All rows are made from the same 11 directions, up to rounding. Whole rows:
|   67 |  421 |  -72 |  -76 |    4 |  181 | -192 |  264 |  -74 |  338 |  269 |  -72 | -261 |   69 |  122 |  -53 |  142 | -185 |  299 |   40 |
|  -35 | -276 |   -4 |  118 |  224 |  -90 |  266 |   47 | -133 | -189 |  -64 |  -41 |  328 | -315 |   55 |  151 |   42 |  241 | -256 |  211 |
| -290 |  -83 |  284 | -110 |  -38 | -416 | -319 | -174 |  102 |  -14 | -138 |  134 |  106 |  577 |  -58 |   14 |  -44 | -163 |  235 |  -52 |
|  -22 | -242 | -227 |  271 |  354 |  215 |  -58 | -323 |  416 |  139 |  101 |  -32 | -176 |  -26 | -376 |  -98 | -122 | -144 | -147 |   96 |
| -466 | -114 |  217 |  -17 |  131 | -224 |   -5 |  103 | -373 |  -49 | -200 | -306 | -100 |   59 | -305 | -209 |  246 |   66 |  220 |  -97 |
|   13 |  -78 |  136 | -358 | -236 |  352 | -430 | -360 |  496 |  -57 |   63 |   97 |  -19 |  -94 | -332 | -221 |  313 |  123 |   -4 | -174 |
|  131 |  180 |  -78 | -230 | -189 | -171 |  225 |  -94 |   44 |   65 | -250 |  178 | -109 |  467 |  348 |  145 | -311 | -263 |  175 |   94 |
|  101 | -336 | -332 |  322 | -222 |  108 |  -76 |  188 |   65 |  -35 |  -17 | -106 |  184 | -204 |  -30 |  103 | -113 |  327 | -429 |   37 |
|  126 |  -65 | -151 |  141 | -410 | -141 |  179 |  322 | -309 |   24 | -135 | -115 | -216 |   11 |   32 |   40 | -269 |  147 | -111 | -130 |
| -269 |   76 |  250 | -122 |   54 |  -61 | -358 | -135 |   33 | -100 |  260 |  245 |    1 |  -52 | -170 | -116 |  211 |   66 |  368 |  -94 |
|    9 | -135 | -120 |  192 |  -75 |  -16 |  115 |  210 | -195 | -116 |  -10 | -101 |  130 | -254 |   38 |   41 |  -17 |  232 | -191 |  -37 |
| -111 | -221 | -217 | -253 |   -3 |   -8 |  333 |  -55 |   84 |  223 | -341 | -349 | -411 |  196 | -258 | -174 |   -1 | -112 |  116 |   83 |
| -319 | -161 |  219 |  215 |  187 | -380 |   35 |  223 | -393 |   39 |  -62 | -313 | -118 |   88 | -294 | -123 |   50 |  -17 |   81 | -136 |
|   16 |   39 |  378 |   66 |  189 | -113 |   63 | -142 | -138 | -261 |  308 |  260 |   -4 | -394 | -172 |  -57 |   17 |   76 |   60 | -201 |
|  174 |  -48 | -284 | -157 |  -29 | -148 |  293 |   13 |  237 |   21 |  363 |  314 |  -97 | -191 |  193 |   82 | -201 |   -2 |  261 |   18 |

The start of a row, then its end:
|  235 |  170 | -134 |  -45 |  176 |  355 |  -42 |  -99 |  372 |  125 |  178 |  -84 |   87 |  -99 |   95 | => |  -69 |  151 | -214 | -133 |  -55 |
|  139 |  199 |  -67 |  -49 |  144 |  -16 |  696 |  216 | -397 | -105 |   77 | -152 | -206 | -463 |  147 | => | -108 |   -2 |  -36 |  111 | -190 |
|  -18 |  -90 |    6 | -491 | -122 | -201 |  176 |  -30 |  138 | -114 |   42 |  225 |  191 |  -64 |  243 | => |  99 | 123 | 140 | 264 | 117 |
|  227 | -233 | -190 |   29 |  171 |  203 |   92 |  119 |  189 |  188 |  136 | -128 |  110 | -308 |  -18 | => |  156 |   97 |  162 | -324 |  370 |
| -155 | -262 | -287 |  384 |  -21 | -352 | -198 |  398 |   47 |  137 |  214 | -207 |  200 |  160 |   34 | => |   18 |  -86 |    9 |  -36 | -179 |
|  343 |  -32 |   85 |  -49 | -465 |   28 | -128 |  237 |   -5 |   31 |  153 |   12 |  -43 | -181 |  -21 | => |   43 |  -28 |  219 | -236 | -190 |
|  -93 | -212 |  144 |   17 | -202 |   89 |  -67 | -198 |   22 | -504 | -160 |   38 |  392 | -324 | -106 | => | -119 |  162 |  337 | -288 | -348 |
|  192 |  112 | -257 |  -90 |   39 |  201 |  321 |  -99 |  238 |  -77 |   30 |  -76 |   36 | -166 |  176 | => | -134 |    6 | -172 |  -48 | -260 |
| -165 |   49 | -210 |  189 | -253 | -114 | -180 |   17 |    8 |  139 |  -64 |  -41 | -408 |  425 | -169 | => | -182 | -284 | -198 |  247 | -295 |
| -126 | -165 |  111 |   56 |  -56 | -439 |   99 |   34 | -202 |  -57 | -358 |   34 |  172 |  435 |  164 | => |  226 | -249 |  -22 |  -53 |  182 |
|   45 |  307 |    3 | -316 |   56 |  -21 |  230 | -146 |  122 |  110 | -115 |  -57 | -212 |  327 |  158 | => | -145 |  -11 | -441 |  303 | -170 |
| -238 | -220 | -222 |   88 |  415 |  142 |  149 |  -10 |   49 |  -45 |    5 | -220 |  201 | -306 |  -87 | => | -64 | 259 | 118 | -52 | 186 |
|  -29 |  -84 |   50 | -241 |  247 |   15 |   59 |   22 |  124 |   45 |    8 | -108 |  305 |  -90 |  123 | => |  81 | 311 |  34 | -31 | 258 |
| -193 | -171 |  272 | -170 |  -64 | -299 |  224 | -227 |  -71 | -292 | -359 |  -94 |   49 |  157 | -153 | => | -174 |    3 |  -53 |   21 | -346 |
| -122 |  263 |  -33 |   64 |  275 |  469 |  -37 | -139 |  -28 | -102 |  -32 | -198 |   43 | -247 |  -63 | => | -244 |  324 |  -83 |  -17 | -133 |
|  225 |  170 |   80 | -188 | -352 |  -75 |  110 |  356 | -335 |   27 |   93 |  107 |  -75 | -173 |  250 | => | 164 | -17 | 220 |  68 |  84 |
|  -32 | -357 |  146 | -124 | -112 | -348 |   89 |  -93 |  246 | -104 |  -18 | -157 |   26 |   70 | -277 | => | -208 |   10 |  -54 |  -61 | -478 |
|   36 |   97 | -263 |  412 | -210 |  100 | -269 |  370 | -115 |  -97 |   90 | -115 |  422 |  -72 |  326 | => |   71 |   13 |  143 | -271 | -212 |
|   60 |   91 |   82 |  199 |  -44 | -178 | -151 |   96 | -138 |  208 |  430 |  300 | -534 |  -10 | -244 | => |   26 | -314 |  -33 |  297 |   10 |
|  -69 | -296 |  -83 |  123 |  112 | -108 |  167 |   58 |  -69 |  -39 | -181 | -141 |  173 |  -42 |  -19 | => |  110 |  -34 |  138 | -225 |  196 |
|  -50 |   81 | -101 | -147 |   13 |  268 | -165 |   31 |  166 |   33 | -105 | -233 |  275 |   27 |  135 | => | -73 | 346 | -16 | -82 |   0 |
|   85 | -312 |  217 | -389 | -131 | -156 |   21 |   91 |   84 |  212 | -182 | -211 |  -26 |  117 | -171 | => |   85 |  176 |  129 | -136 |  258 |
| -138 |  118 |  -24 | -300 |  129 |   66 |  -32 | -160 |   87 |   31 |  158 |  319 |  -96 |  -57 |   65 | => |  51 | 106 |  37 | 432 | 322 |
|   69 | -145 |  214 | -207 | -161 |  108 |  159 | -260 |  -53 | -357 | -175 |  218 |  104 | -346 |  -87 | => |   39 |   41 |  334 | -170 |   44 |
| -239 | -219 |    7 |  232 |  226 | -394 |   45 |  -80 |  -87 | -179 |  271 |  416 |   58 | -117 |  -47 | => |  145 | -250 |  141 |  246 |  141 |
|  160 | -126 |  286 | -281 |  146 | -171 |  -40 | -140 |  186 |  116 |  107 |  315 |  134 |   74 |   70 | => | 321 | -10 |  40 | -11 | 513 |
|  161 |  152 |  235 |  162 |  261 |  -28 |  -17 | -189 |  124 |   33 |   74 |    9 |    9 |  159 |  -32 | => |  -26 | -112 | -361 | -144 | -169 |
|   43 | -160 |  -27 |    5 |  178 | -161 |  214 |   67 |   40 |  324 |   74 | -226 | -448 |   85 | -318 | => |  -95 | -110 | -194 |   76 |   33 |
|  229 |   62 | -106 |   51 |   21 |  270 |   99 |   69 |  -33 |  243 | -259 | -253 | -110 |  115 |   48 | => |  103 |  -50 |  -92 | -318 |  286 |
|  216 | -128 | -303 |  155 |  -26 | -116 |  157 |  378 |  123 |    4 |  268 | -166 |  383 | -237 |  319 | => |   84 |   18 |   59 | -239 | -186 |
| -182 |   85 | -208 |  120 |  277 | -169 |   97 |  -23 |  122 |  104 |  305 |    8 | -250 |   79 |  -73 | => | -207 |  -98 | -320 |  421 | -259 |
|  196 |  131 | -125 | -154 |  179 |  196 |  -79 | -107 |  389 |  273 |  258 |  115 |  -82 |   49 |   83 | => |   59 |   33 | -211 |   97 |  222 |
|  145 |  100 |  -71 | -153 | -129 |  -86 |   46 |  336 |   36 |  -18 |  329 |  -57 |  242 | -245 |  292 | => |  -20 |  208 |   58 |   73 | -261 |
| -204 |  -72 | -138 |  156 |  153 | -196 |   24 |  416 | -173 |  -36 |  372 | -189 |  197 | -342 |   51 | => | -102 |  241 |  142 |  164 | -217 |
| -225 | -193 | -392 |  324 | -211 |  121 |   82 |   68 | -229 | -202 | -353 | -139 |   23 |  -64 |  -32 | => |  -40 | -152 |  274 | -163 |  -29 |
|  -47 |  118 | -127 |  -94 | -172 |  298 | -452 |  302 |   38 |  227 |  298 | -110 |  -51 | -185 |  -60 | => | -80 | 368 | 209 | 142 |  60 |
|  -75 | -498 |  117 |   42 |  373 | -298 |  427 |   80 |  -41 |  -37 |   28 | -364 |   55 | -339 | -347 | => | -102 |  138 |   91 | -208 |  -70 |
| -124 | -229 | -191 |   69 |  166 |   71 |  169 | -350 |  274 | -330 |  -47 |  132 |  252 | -209 |  -27 | => |  -75 |  -30 |   68 |  -80 | -113 |
| -152 |  179 |  -81 | -172 | -149 |  -52 |   82 |   21 | -240 | -186 | -200 |  262 |  183 |   94 |  417 | => | 182 | -33 | 137 | 251 | 244 |
|   47 |  -31 | -238 | -116 |  -76 |  432 |   37 | -171 |  231 |  193 |  -76 | -221 | -516 |  -97 | -403 | => | -292 |   64 |  -52 |   17 |  -78 |
| -214 | -388 |  150 | -193 |    7 | -336 | -184 | -214 |  263 |   14 |   70 |  238 |  -19 |  170 | -278 | => |  48 | -27 | 110 | 204 | 164 |
|  413 |  200 |  363 |  132 |  114 |  -68 |  298 |  -21 | -132 | -134 |  162 |   20 |   -7 | -237 |   42 | => |  -12 | -142 | -200 | -285 | -361 |
| -153 |  236 |  209 |   80 |   98 |  -40 |  -24 |  -56 | -281 | -163 |  -14 |  105 |  -12 |   -2 |   29 | => |  -52 |   13 |  -55 |  168 | -106 |
|   -6 |  287 | -345 |  -31 | -122 |  296 |  295 |   32 | -234 | -156 |  -16 |  144 | -187 | -309 |  233 | => | -50 | -65 | 118 | 236 |   6 |
|  181 |  -92 | -143 |  168 |  167 | -176 |  105 |   59 |   65 |  228 |  162 |  231 |  -64 |  120 |  146 | => |  329 | -355 |  -68 |  -34 |  451 |
|   -5 |  144 | -283 |  296 |  240 |  502 |  171 | -255 |   56 |  -38 | -184 | -232 | -223 | -124 | -174 | => | -253 |  -52 | -207 | -178 | -159 |
|  -80 | -144 |   73 | -232 | -121 | -257 |  170 | -193 |   87 |  -58 | -251 |   44 | -108 |  288 |  -63 | => |  -41 | -135 |  -97 |  130 |  -78 |
| -273 |  -15 |  -95 |    3 | -164 |  284 | -403 |   22 |  115 | -261 |   54 | -153 |  358 | -258 |  -69 | => | -272 |  455 |  253 |  -15 | -390 |
|  -82 | -217 |  115 |  -87 |   52 | -148 | -141 |  -31 |  259 |   12 |  407 |  -12 | -113 | -225 | -387 | => | -244 |  177 |   36 |  170 | -347 |
|  364 |    3 |  198 |  -50 |  130 | -234 |  149 |  172 |  207 |  241 |  299 | -247 |  -39 |   30 |  -31 | => |  -68 |   16 | -341 | -157 | -334 |
|    2 |  116 | -118 |   20 |   41 |   -5 |  321 | -269 |  144 | -241 |  -65 |    0 |  -68 |   11 |   35 | => | -261 | -146 | -290 |   93 | -533 |
|   41 |    6 | -195 | -203 |   -4 |   88 |  153 | -282 |  341 |   15 |  -16 |  116 | -176 |   89 |  -12 | => | -104 |  -99 | -177 |  172 |  -67 |
|   -5 |  357 |  226 |   45 |  338 |    3 | -323 |  135 | -109 |  302 |  249 |   93 |   44 |  213 |  180 | => |  190 |  122 | -219 |  181 |  381 |
|  -50 | -292 | -180 |  304 |  334 |  248 | -185 |   40 |  286 |   50 |  283 | -282 |  216 | -395 | -294 | => | -136 |  274 |  117 | -314 |  -61 |
| -188 |   14 | -405 |  420 | -134 |  230 | -231 |  173 | -144 |  -88 |  158 |   43 |  -36 | -248 |  -37 | => | -68 | -60 | 262 |  42 | -81 |
|    3 |   66 | -115 |  -97 | -219 |  145 |  143 | -366 |   63 | -252 | -239 |  315 | -132 |   38 |   50 | => |  -19 | -245 |   32 |   87 |  -38 |
|  357 | -288 |   19 |   -8 |   60 | -375 |  531 |  287 |   -2 |   52 |  129 | -205 |  114 | -219 |  100 | => |  119 | -124 |  -10 | -308 | -107 |
|   18 |  105 | -465 |  101 |   52 |   68 |  252 | -109 |  169 | -101 |   13 |  181 |   78 |   30 |  348 | => |   40 | -246 | -143 |  124 |  -24 |
|  277 |  249 |    7 | -200 |  -40 |  462 |   73 | -263 |   80 |  141 | -358 |   30 | -181 |  166 |   99 | => |  116 |  -61 | -135 | -192 |  384 |
|   52 |  216 |   93 | -138 |   30 |  257 |  187 | -255 | -124 |  -71 | -333 |   42 | -157 |   53 |   34 | => |  -2 | -36 | -87 | -21 | 155 |
|   -3 |  125 |   18 | -189 | -147 |  173 |  204 | -122 | -170 | -281 | -482 |   -3 |  281 |   23 |  317 | => |   82 |   70 |  102 | -150 |   98 |
| -161 |  103 |   83 |  143 |    1 |  170 | -132 | -164 | -127 | -433 | -118 |  150 |  420 | -193 |  147 | => |  -10 |  121 |  183 | -120 | -131 |
| -102 |  307 |   11 |   13 |  -80 |  116 | -263 | -135 |  -71 |  -83 |   59 |  387 |  -24 |  115 |  171 | => |  80 | -84 |   2 | 275 | 122 |
|   -8 |  230 | -179 |  242 |  -75 |  282 | -328 |   86 |  -99 |  294 |  -54 |  -21 | -299 |  263 |  -34 | => |   54 | -135 |  -81 |   25 |  252 |
|   92 |  193 |   83 |  211 |   -4 | -129 |   86 |  348 | -355 |   80 |    3 | -239 |  -11 |   53 |  140 | => |   11 |  -43 | -120 |  -96 | -169 |
| -136 |  151 | -163 |   98 |  373 |  227 |  285 | -107 |  -72 |   38 |   11 | -220 | -317 | -175 | -183 | => | -275 |   72 | -220 |  171 | -123 |
|  -25 |  183 |  342 | -390 |  189 | -169 |  275 | -223 | -129 |  -57 | -116 |  222 |  -87 |  112 |  117 | => |   81 |   16 | -154 |  299 |  218 |
|  -74 |  106 |  -74 | -174 | -141 |  363 |  -98 |  173 | -241 |   84 | -108 | -118 | -119 | -227 |  -28 | => |  -1 | 289 | 301 |  56 | 309 |
| -180 |  284 | -210 |   -1 | -100 | -100 |  102 |  121 | -198 | -126 |   82 |  135 |  -48 |   35 |  288 | => |  -81 |  -69 |  -69 |  431 | -221 |
|   26 |   78 |  197 |   16 |  268 |  161 | -118 |   71 | -162 |   24 |   23 |   27 |  298 | -176 |  137 | => |  233 |  232 |  151 | -176 |  469 |
|  226 | -194 |  166 |   90 |   24 |   15 |  -89 |  133 |  111 |   36 |  120 | -208 |  235 | -201 | -110 | => |   31 |  146 |   95 | -436 |  -90 |
|  -15 |  195 | -258 | -193 | -194 |  249 | -328 |  140 |   84 |  295 | -240 |  -18 |  136 |  433 |  382 | => | 237 | 102 |  -1 |  58 | 531 |
| -177 |  375 |  -15 |  168 | -160 |  308 | -409 | -135 | -116 | -120 |   -1 |  186 | -126 |   84 |  -18 | => | -142 |   -2 |  -19 |  200 | -178 |
|   10 |  325 |  119 |  236 |   91 |   77 | -150 |  -37 | -119 | -291 |   73 |  179 |  443 |  -54 |  357 | => |   68 |   25 |  -64 |  -97 | -185 |
| -204 |   88 |   23 |  -23 |  -47 |   70 | -322 |  258 | -143 |   30 |  126 | -125 |  154 |  -95 |   24 | => | -60 | 343 | 169 | 131 | -12 |
